Every row belongs to one group in each of 4 separate groupings. Each group adds its own fixed numbers to the row, and there is some noise. The rows also spread widely along 14 directions, which tell nothing about the answers.
Some rows, each with its group in each grouping after it:
[  8  23  21  -3 -38  14  17   7  11 -11  -6 -31  17  -7  16  18  20   2
 -17 -35 -12  12   5  16  -6 -16] -> k_575 k_949 k_810 Gif
[-15  14  11  53  -1  13   4  -1   8 -19 -14 -28 -14 -14  17   9 -10  12
  21 -21  -4 -27  20 -13  19  13] -> k_575 k_6 k_810 Rago
[ -7 -22  -1  13 -10 -14  -6  -1   0 -17   8  -3  11   1   9  41 -17 -16
 -20  -5  -3  17  14  33   4 -22] -> k_266 k_859 k_384 div
[-16   3  -3  -1  24  17  23  -2   5 -45 -12  -3   0  25   6   1  10 -45
  13  -3   8   8 -34 -16  16  15] -> k_717 k_949 k_378 Tev
[-20 -18   2  13 -12 -13   4 -24 -13 -17   6 -10   6   1  23  57  11   5
 -11 -25 -32   8   3   2  17  -1] -> k_717 k_6 k_384 Rago
[ 18   4  34  19  -6  20  23   9  28   8 -10 -23   9  -8 -18 -18  15   5
  11 -25  16 -26  16 -22 -21 -16] -> k_266 k_11 k_378 Gif
[ 25  19   3  -9 -15  20   5 -37  12 -12 -22 -14  -8   3 -29  -7  13 -11
  21 -18   1 -23  -6 -23 -20 -22] -> k_717 k_859 k_378 div
[ 35 -17  20 -18  -3  11  30 -14   4 -30 -28 -12  24   8   9  12   6 -16
  -5 -33   2  12  -8   1 -19 -31] -> k_575 k_11 k_378 Tev
[  1   5  21 -11 -28  14  38  16  -6   8 -26 -38  31  -9  20   9  29 -11
 -19 -21 -10  16  17  18  -4 -12] -> k_717 k_859 k_384 Rago
[ 17  24  18  -8 -37   4  -4  18  51 -14  32 -22  11 -13 -20  20  21  -3
  -4 -30 -14  11  13   1 -14 -25] -> k_717 k_949 k_384 Rago
[-21 -22   5   9  23   4  49   1 -16 -15 -20 -29  11  21  25   0  31 -35
 -15 -15  21  17 -30  -5   2   2] -> k_266 k_11 k_384 Tev
[  3  -2   3 -20  11 -23  10   2   7  -4  -7 -17  -4 -21 -32 -24  32 -38
   3  17  45 -11  -5  -5  -7  29] -> k_717 k_6 k_378 Tev
[  0  -7  14  -8   3  12 -16 -51 -22  -9  24  -3  -8  -5  14   0   6  12
 -17   1   3 -31 -17  -5  28   9] -> k_717 k_859 k_378 Gif
[ -6 -12   0  -5 -18  -1  26   8 -10 -31 -35 -38  13 -31  26  22  20  -8
   8  -3 -30  25  24  21   4  -3] -> k_266 k_949 k_384 Rago
[  1   3  14  15 -21  16  -7 -28  -4 -18 -29   2   3 -20  -3  30 -16   6
  15   1 -36 -20  36   2  13  -4] -> k_717 k_949 k_378 Gif
[ 15  33  23 -28 -33  13 -12 -22  29 -28 -23  13  18 -13 -33  26  18 -24
   6   2 -10 -17   3   5 -10   4] -> k_717 k_859 k_378 Rago
[-25 -10   5   0  -5 -10 -13  10  20 -23  26  18  15   2  -5  48   2 -32
 -11  14 -13  18   6  19  14   5] -> k_717 k_859 k_384 Rago
[  4 -29 -16  10  -7 -21  17 -14 -30 -18   5 -30  -9 -12  28  -5   8   9
  15  -7  -3  31   4   2 -32 -21] -> k_717 k_859 k_384 Gif
[ 11  -5  23 -13   5  33  -5  -5  34 -56  24  13   0 -10   6   8   1  12
  42  -3 -47   5  -1 -31  12  -8] -> k_266 k_949 k_384 Gif
[ 10 -11  14 -17 -10  12  16 -41   4 -22 -34  -9   3  -1 -17  44  31  -7
  17 -29 -26 -23  -5 -26   7 -10] -> k_266 k_859 k_378 Rago
[ 12  -7  34   3  14   1  -7  17  45 -27  12  24  24   7 -18  -6  -1 -23
  -1  -7  34  -5  -8  -8 -26  -2] -> k_575 k_6 k_378 Rago
[  6  38  -4 -13  -8  25  33 -30 -14  28 -13 -16 -15  19 -19 -24  16 -21
   4  -8  21 -25 -11 -25   4  -4] -> k_266 k_859 k_378 Tev
[  6  12   5   2  -5   6  -6  -5  33 -11  19  25  -7  12 -36  20 -14 -14
  22  -4  -6  -4  11 -23  -2 -12] -> k_575 k_6 k_378 Gif
[ 13  23  14 -14 -14  -4   0   0  31 -33  11   7   3  11 -25  30  -9 -33
   3 -28  19 -13 -15  -7  20  12] -> k_717 k_859 k_378 Tev
[  0  -9  12  26  -3   4  18 -19 -23   7   3 -35   1  -7  34 -29  13  26
  -4 -22   7 -13  -5 -13 -11   0] -> k_717 k_6 k_378 div
[  8  18   4 -30 -24  14  20 -17   5  28  42  11   0  13  -4   6   9   3
  -4 -14 -30   6   3 -27  10 -19] -> k_717 k_949 k_384 Tev
[-13  -6  18  -1  10  24  22  28  18   5   4  -4  21   7  -1  -3   5 -29
  -5   9  -3   7  11   0  16  -7] -> k_717 k_859 k_384 div
[ 12   2  27   2 -17  20  13 -12 -16   9  -9  25  23   5  21 -18 -25  11
  -3   5  -2   7  18   5 -31 -25] -> k_266 k_859 k_384 Gif
[ 30   9  31 -17 -21   4  19 -36 -17  16 -18   3   6  -2  -3 -16  -4  10
  -6 -29  32 -38  -3 -18 -10   1] -> k_266 k_859 k_378 Gif
[ -5 -14   5  14 -14  -4  13  -3   1 -32 -30 -42  -1 -31  16  15  32   2
  21 -15 -25   3   8   0  -9   4] -> k_717 k_949 k_810 div
[ -6 -19  28   2   1 -15  47   8  -8  14 -25 -19  17 -13  13 -37  40 -13
   0  -1  35   0 -15 -20 -33  24] -> k_575 k_11 k_384 div
[ -5 -37  14   3   9   7  27  34  15  25  27 -21  24  -4   6 -12  34  -3
 -15  -1  -6  18  20  -5 -18 -27] -> k_717 k_949 k_378 Rago
[-12   4   7  10  22  10  -7  -3  16 -31  30  19 -10  21  -2  -7  -6 -20
  12   3  25  -6 -26 -17   2   5] -> k_266 k_859 k_810 Gif
[ 31 -39  41 -28  -1  15  15 -45   5 -39 -52 -13  33 -12  -4  18  50  -6
  -6 -25 -14   0 -12  -5 -45 -32] -> k_717 k_11 k_384 Gif

New rows. What belongs after each?
[  6  13   1  -7 -18 -37 -11 -23   7 -31   8  19   0  -3 -13  -3   7 -16
   8  -3  33   8 -21  -7 -49  14] -> k_717 k_6 k_384 Rago
[-20 -12  -5  -2  11  12   3   3  22 -43   0  21   9  16 -14  28  11 -36
  27  20 -31  29  -5  -9 -11  -7] -> k_717 k_949 k_378 Gif
[ -9 -14   6  21  -7 -12  22 -26   3 -12 -25  -3   9  17  -8  26  29 -18
   4 -26   3   3 -14 -20 -46 -14] -> k_717 k_11 k_384 Rago
[-11 -12  16 -34  -7   5  33  25  17  -7  14   3  25  -5   4  17  35 -20
   7  -1 -27  18   0 -15  15  15] -> k_717 k_949 k_378 Rago
[-30 -19  11  34  16  18 -29  -7  30 -21  29  -6   7   5  -8  27  36 -13
  -9  12 -21  -2  -4   6 -13 -22] -> k_717 k_859 k_810 Rago
[ 19 -10  30  13  -5  11  12 -17  -7   6 -22 -33   6 -30   9 -38  15  20
  -1 -14  14 -37  12 -13 -10   2] -> k_717 k_949 k_378 div
[ -2  24  13  14 -20  11  18  25  35 -16  15 -11  12  23  -6  34  -5 -25
   1 -38  -5   7  -1  -4  12  -7] -> k_717 k_859 k_378 Tev
[ -9  18  19  21 -40  -2  -5 -25   7 -19 -44  -2  19  -2  -7  48   2 -19
 -17 -22 -16 -10   9  19  -9  -2] -> k_717 k_949 k_384 div
[ -9  32   4   7 -30   6 -14 -12   2 -24 -10 -28   7 -17   4  17  13 -13
 -15   7   2  -6   5  38   5   5] -> k_266 k_859 k_378 Rago
[-32 -15   9  13   4  18   9 -12 -17  -9  13   1  21  24  34  26   9 -11
 -32  -3 -20  16 -13  14  19  -5] -> k_717 k_949 k_378 Gif
[ -7   2  34   5  -1  46   6   1   9  15  -5  21  32  -3   7 -15   4  -4
  -5  33 -37  -6  28  -1  -3 -12] -> k_717 k_949 k_378 Tev
[-24 -15  26  18  11   6  -9 -22  -4 -23   7  -1  15  -2  29  11  17   0
 -24   3   1  -8 -17   5   9  17] -> k_575 k_6 k_384 Rago
[ 28   3 -23 -17 -23  -1  13 -30 -34  27 -15 -20   0  -8  -2 -23  -9  -3
 -13  12   6  17  29  26 -34 -50] -> k_575 k_6 k_378 div
[-12 -29  -1   2  15 -16   0 -10 -13 -13  15  14   5   4   6   1   4 -14
  -2  17  11  13  -4   1 -12   3] -> k_717 k_6 k_378 Gif
[-15 -14   9  29  -9  -3  29 -11 -15   2 -18 -16   2   1  16  11  23   5
  12 -20  -8   1   1 -18 -25  -1] -> k_717 k_11 k_810 Gif
[-15 -16  23   7  13  29  11  14   2  -2  -3 -12  28  -9  21 -32  36 -14
 -17  38   1  22   4  22 -35 -17] -> k_575 k_11 k_810 Gif
[ -1   0  35 -16  10  10  -5  15  39 -29  19   1  16 -15 -14 -19  34 -16
   5  15  14   0 -14  -8  -9  20] -> k_575 k_6 k_378 Gif
[-16 -39  -5   7  29   4   7  -4   2 -27   4   7   8  12  10  -5  12 -27
   5  19  -6  28 -12  -2 -20 -24] -> k_266 k_949 k_384 div
[  3  14  -1 -26  -2  21   3 -22   8 -31  39  13  -4  26   4   8   6  -7
  11  -7 -11  12 -33 -18   8 -11] -> k_266 k_859 k_378 Gif
[ 30  -7  27   0 -10  14  31   5   2   0 -63 -14  19 -17 -16 -12  -8 -17
  14 -11  17 -11  38   2 -24 -18] -> k_575 k_859 k_378 Gif
[-11  14  10   7 -27   2  -5  -1   5  -4  23  34  13  -6  12  18 -18  15
  18  17 -37   8  24  -3  -6   3] -> k_266 k_6 k_378 Rago
[-16   2 -25  -4 -21 -30  -5 -32  -4  -2  20  20 -12   3 -21  32  18 -10
  19  12 -19  12  -2 -16 -24   2] -> k_717 k_6 k_378 Rago
[-35 -29 -16  23   1 -22  24   5 -21 -11  -6  14   5  21  15  43 -11 -28
   4  -2 -12  29   5   0   2   6] -> k_717 k_949 k_378 Gif
[  3  27 -15   8 -30 -34  34  11   1 -18  -2 -13 -16  12  -2 -12  -2 -22
  30 -28  42  32 -19 -16 -46   8] -> k_575 k_859 k_384 Gif
[ -3   6  -4  12 -34   9  12  -6  -3  10   1  -4  15   4   6  33  -3   3
  -4 -13 -42  17  33   9 -13 -35] -> k_717 k_949 k_378 Rago
[ 23   8   3 -25 -19   0  16 -14 -18   2  -4   4   9  -7  10 -20  -9 -10
   1  12   9  12   7   9 -21 -10] -> k_575 k_859 k_378 Tev
[ -9 -22 -12   3 -14 -21   1 -33  -1 -34 -18 -10   1  -4  -7  43  32 -11
  16  -7 -25  16 -10  -2 -29 -11] -> k_266 k_6 k_378 div
[ 10 -10  -5 -32  -6  -9  12  -4 -17 -40   3 -13  16 -11  39 -20  15 -17
 -13  13  13  50 -19  30 -32 -10] -> k_575 k_949 k_384 Rago
[ 23 -15   8  -8  -8   6  19 -18 -16  -5  18 -18  -7 -15  26  -3  -8  37
  17 -28 -16  -6  15 -20  14 -13] -> k_266 k_6 k_378 Gif
[ -7  29   4  23 -43  -5   1  13  39  15  24  -3   6   9 -30  35  12  -9
  -2 -23  -9  10  20   1 -30 -30] -> k_266 k_859 k_384 Rago
[  6 -11   2  22 -17 -26  -7  13  16 -24  -8  -8   9 -15 -16  25 -13 -13
   6  -9   8  13  32  20 -27 -16] -> k_717 k_6 k_378 Gif
[ 17 -20  -3 -12   0  -4  26 -20  -6 -33  15 -21   7  19  23   9  20  -2
  -1 -40   4  22 -33 -14 -23 -27] -> k_717 k_11 k_378 Rago
[  2 -14   7 -24   9  12 -25 -17  17  -9  29  17   9 -14 -24  18  12 -12
  -7  30 -21  -7  20   7  13 -16] -> k_717 k_6 k_378 Rago
[ 29   7   6  -7 -15  32  -1  13  35  -9  20 -26  12  -6 -11  -7   3  -5
   2  -4 -18  17  23  13 -17 -57] -> k_575 k_859 k_378 div
[  8 -24   2  -9 -28  -9  -4   0   7  -4 -11 -11  23 -23 -10  51   2  -6
 -15  -1 -36  18  45  37  -2 -36] -> k_266 k_6 k_378 div
[ -2  17  12  -8 -18  -5  27 -18 -17 -10 -41  -1  18  17  11 -10   7 -33
 -22 -15  39   1 -31   9 -20  16] -> k_575 k_949 k_378 div
[ 21  -7  14 -14   2 -10 -10 -20   6 -29  26  16   2  -5  12 -21   9  14
  11  -7  18   1 -21 -15 -40  -7] -> k_266 k_6 k_810 Rago
[ 20  -9  31   5   8  25 -13 -42 -18  -2  21   0   5  -1  22 -25 -15  24
 -22 -11  20 -38  -7  -6  10  -9] -> k_717 k_859 k_378 Gif
[ 10 -14   8   0   9   8  43  -6 -11   7 -44  -6  15  15  -3 -28  15 -22
  15 -13  18   5  -3 -24 -43 -18] -> k_717 k_6 k_378 div
[-20  -3  17  23  -2 -11 -35 -10  14 -17  44  19   7  -5   1 -10  12  -2
  -9  29  19  -2 -17   8 -30  16] -> k_717 k_859 k_378 Gif
[ 10  -4  21 -22  -6  35  11 -18  11 -40 -20 -32  15 -18  11  28  21  -7
  -2  -9 -37  -7   1   8  40  -7] -> k_575 k_11 k_378 div
[  9 -19  20  -8 -10  -4  -6   7  23 -45  -1  14  31 -17  10  11   4  -7
  14  11 -21  28   4  13 -32  -6] -> k_575 k_6 k_378 div
[ 13  20 -24 -30 -22 -13   6   7   2 -11  12 -16 -18 -22 -19  13  -7 -29
  17  12  -4  13  27  15  18  -4] -> k_717 k_859 k_810 Tev
[  0   6  11 -31 -11   1 -13 -45 -11 -14  15  39  17  29   0  10   7 -25
 -30  12  17  12 -39  12 -25  -7] -> k_575 k_859 k_378 Gif
[  0  -1  -1  11 -12 -23  15  25  28 -25  19  12   3  10 -16  15  -9 -22
  29 -13  13  22   0 -16 -28   0] -> k_717 k_11 k_378 Gif
[ 18  -5  16 -15 -16 -10  24 -22  -8  -5  36  -5   2  -4  27 -33  25  28
  15 -22   7   1 -36 -37 -30  11] -> k_717 k_11 k_378 div
[-11   0   9 -15  -4   0  -9  -7  -6  -4  30  -3  15   2  10   4  10 -15
 -39  12  11  17  -5  27   8  -2] -> k_717 k_6 k_384 Gif
[ -2  -6  -5 -16  11   2  23  -1  -6   5  29   4   4  31   6 -10   2 -19
 -14  -8  24  22 -20  -8  -1 -14] -> k_575 k_6 k_378 Gif
[ -5 -30   8  27   1 -19  36 -10 -23  -7 -29 -17   7  -9  24 -10  20   1
  18 -11  10   6   2 -20 -42   3] -> k_717 k_11 k_384 Rago
[-53   6  -1  28 -23 -10  37  20  -4  12 -37 -21  14  -7   9  18  44 -26
  13  19 -26  32  10   3 -20  24] -> k_575 k_6 k_384 div
[-31  27  -3  16 -15   9  39 -13  -7   8 -28  -3   1  28  -2  20  26 -25
  17 -13 -18   4 -13 -28  -6  15] -> k_717 k_6 k_378 Tev
[-17 -31  20   2 -16 -19  -3   1  14 -12  27  18  32   6  11  53  18  -4
 -28 -15 -20  16  -4  13  -9  -6] -> k_266 k_949 k_378 Rago
[  0  -5  19  -2   4  23   0  27  32  -9  23 -32  25  -1 -11  14  16 -27
 -40  -2  12   6  13  34  21 -25] -> k_717 k_11 k_378 Gif
[ -2 -14  11  -3   6  10  22  -5  -7  -9 -21 -15  17  -4   8  -9  26 -21
  -5   4  -1   5  -1   1 -12  -4] -> k_717 k_949 k_378 Tev
[  8  30  25  -3  -9  30 -19 -20  10 -10 -22  17  18  -2 -18  -1 -17 -24
 -14  17  15 -32  14  18   5  -3] -> k_717 k_859 k_378 Rago
[-14  -2 -20 -20 -26 -35  14  -7   5  -1   9  15  -4   4 -28  46  23 -35
  10   5 -12  21  -3  -5 -15   1] -> k_717 k_11 k_810 div
[  8  15   1 -30  -8 -19   8  -2   1 -11 -10  17   2 -13 -18 -29  -2 -34
  15  25  32   7  -2  -3 -19  22] -> k_717 k_6 k_384 div
[  6  -5  31  -4  -4   7 -11 -30  -4 -23  16  17  17   2  23  -1   1  14
 -16  -6   3  -5 -19   1  -8   4] -> k_575 k_6 k_378 Gif
[ 13   8   8  -8 -40 -16  -5 -14  12   3  10 -14 -10 -41 -21  16   9  12
  20   2 -17 -20  25  -7   5  12] -> k_575 k_859 k_378 div
[ 23   3  10 -11  -1   9  -3 -10  24 -23  -3  -8  -6 -14 -23  20 -11  -9
  11 -16  -4 -14  25  -9  19 -16] -> k_575 k_6 k_384 Rago
[  5   9  13  16 -24 -11  -2  -3   7 -13   6  44  12  11   0   8 -38  -5
  10  -1   6  11   9  -2 -35  -3] -> k_575 k_949 k_378 Gif
[-16   1 -18  24   2   4  26  26  21 -13  16 -37  -4  11  -4  -1  22 -26
  19  -4  -3  26  -4  -7 -11 -15] -> k_717 k_11 k_378 div
[ 21  31  23   8  -8   8  -1 -14  21 -50 -30  30  15  20  -6 -13 -28 -32
  12 -16  31  -2 -21  -6 -45  -3] -> k_717 k_949 k_384 Tev
[-11 -15  11   2 -18 -27   4 -25 -18 -24 -35   0  13 -15   6  43   7 -21
 -11  -5  -5  -8   3  16   7  28] -> k_717 k_949 k_378 Tev
[  1 -29 -17  -4   5 -26   7   4  -7 -26  13  -8  -8  -4  -2  16 -10 -21
  11   2  15  18   6   8   1  -6] -> k_266 k_859 k_378 Gif
[  6 -17   5 -34 -10 -13  37 -15 -12  10 -11  12   4   4  -5  14  30 -12
  15 -14  -1   3  -7 -30 -18  -1] -> k_266 k_859 k_810 Rago
[-17 -11   1  14  13  14 -24 -23  10 -42  25 -14  -3 -13  13   1  28  -5
   4  25 -28  10 -12   4  -6  -5] -> k_717 k_949 k_384 Tev
[-21   0 -22  10   7  13   6 -26 -22 -30 -15 -47  -9   1  17  25  19 -25
 -13   5 -14  13  -7  24  31  -6] -> k_575 k_6 k_378 Tev
[ 14  -8  24  -9   3  -6  -7 -33 -11 -22 -32  33  18   5  -4   2 -25 -21
 -13   1  33 -23  -7   9  -5   8] -> k_266 k_6 k_378 div
[  3 -15  13  18   3   4   5 -41 -34  16 -35   5   9  -4   4  -2  -9  -2
 -13   6   5 -28  22   1  -8  -6] -> k_717 k_6 k_378 Tev
[  5 -22  31  27 -14 -10 -12 -33 -13 -35 -21  -5  25  -5  29  22  11  10
 -30 -24  12  -2 -13  28 -45 -18] -> k_266 k_11 k_810 Gif
[-30  -7 -24  31 -11 -28  -4 -26 -10  10   0   4 -11  14 -21  50   4 -23
  -7  -2  -4   4  15   1  -9 -10] -> k_717 k_6 k_384 Rago
[-16  26   6  30 -16   2   7  -3   4 -11 -19  30   0  21  -7  13 -23 -21
  18  -6   5  -4   5 -14 -19   7] -> k_717 k_949 k_810 Gif
[  2 -35  -3 -16   0 -12  25  22  -2  19  21  14  29  12   1 -11  17 -17
  -9  15   1  52  14   8 -56 -39] -> k_717 k_6 k_378 Gif
[-11  19  13  24 -17  17 -22 -19  10 -33  24  19   2   0  25  28 -15  23
  13  -7 -37  -3   5  -3   1  -4] -> k_266 k_6 k_810 Rago
[  9  39 -25 -42 -38 -27  29 -35 -27  11   0   0 -19   6 -12 -19  15 -20
  12  -5  23   4 -28 -21 -18  21] -> k_717 k_949 k_378 div
[ 22   7  44  22   1  20  -8  -7  29   9  24  12  12   5 -10 -24 -12   8
 -12 -18  28 -34   5 -15 -20 -21] -> k_266 k_859 k_384 Tev
[ 19 -21  12  -7  15  19  23 -15 -24  36  42  -2  -3  -1  26 -35 -19  32
  -3  -6  -4 -19  21 -29  25 -15] -> k_717 k_6 k_378 Tev
[-19 -18  31  24  12  17  20  17  25 -27 -13  14  24  16   9  49  -1 -24
   0 -19 -20  -4   3  -7  19  -1] -> k_266 k_11 k_810 Tev
[ -6  18   2 -20 -21  25  30  -4  -8  -5 -11 -13   2   1   8  11  12  -7
  17  -2 -28   7   5  -8  21   0] -> k_266 k_859 k_378 Gif
[ -7  45 -21  13 -33 -14  -1 -38  19 -22 -16   6 -24  18 -41  35  26 -19
  38 -26  -8  -4 -17 -33 -45  -5] -> k_717 k_6 k_810 Rago
[ 12  -6  33  -5 -23  13 -32 -12  24 -21  29   5  31 -12   5  30   7  17
 -31  -4 -25   6  12  30 -10 -31] -> k_266 k_6 k_378 Gif
[-15 -32   6  36  18 -11 -19 -11  17 -37  14  18  14  23   0  12   3 -24
 -10  -2  13  12 -25   4 -41 -18] -> k_717 k_949 k_378 div
[  0  -8   4 -12  -3  -9  -9 -28 -19 -57  -5  10  -1 -22  25  -9   0  -2
  26  29  -1   8 -17   6 -10  26] -> k_266 k_859 k_378 Gif
[-15  -2   9  18   9   6  29   2 -11  19   6  14   2  20  10 -16  -7  -7
  14  -3  14 -12   0 -32  -1  11] -> k_717 k_859 k_378 Rago
[ -9  -8  11  -5   6  -1   0  13  19 -17   4  13  13   0 -12  15  -8 -39
 -11  11   6   2   8  10  22   6] -> k_717 k_949 k_384 div
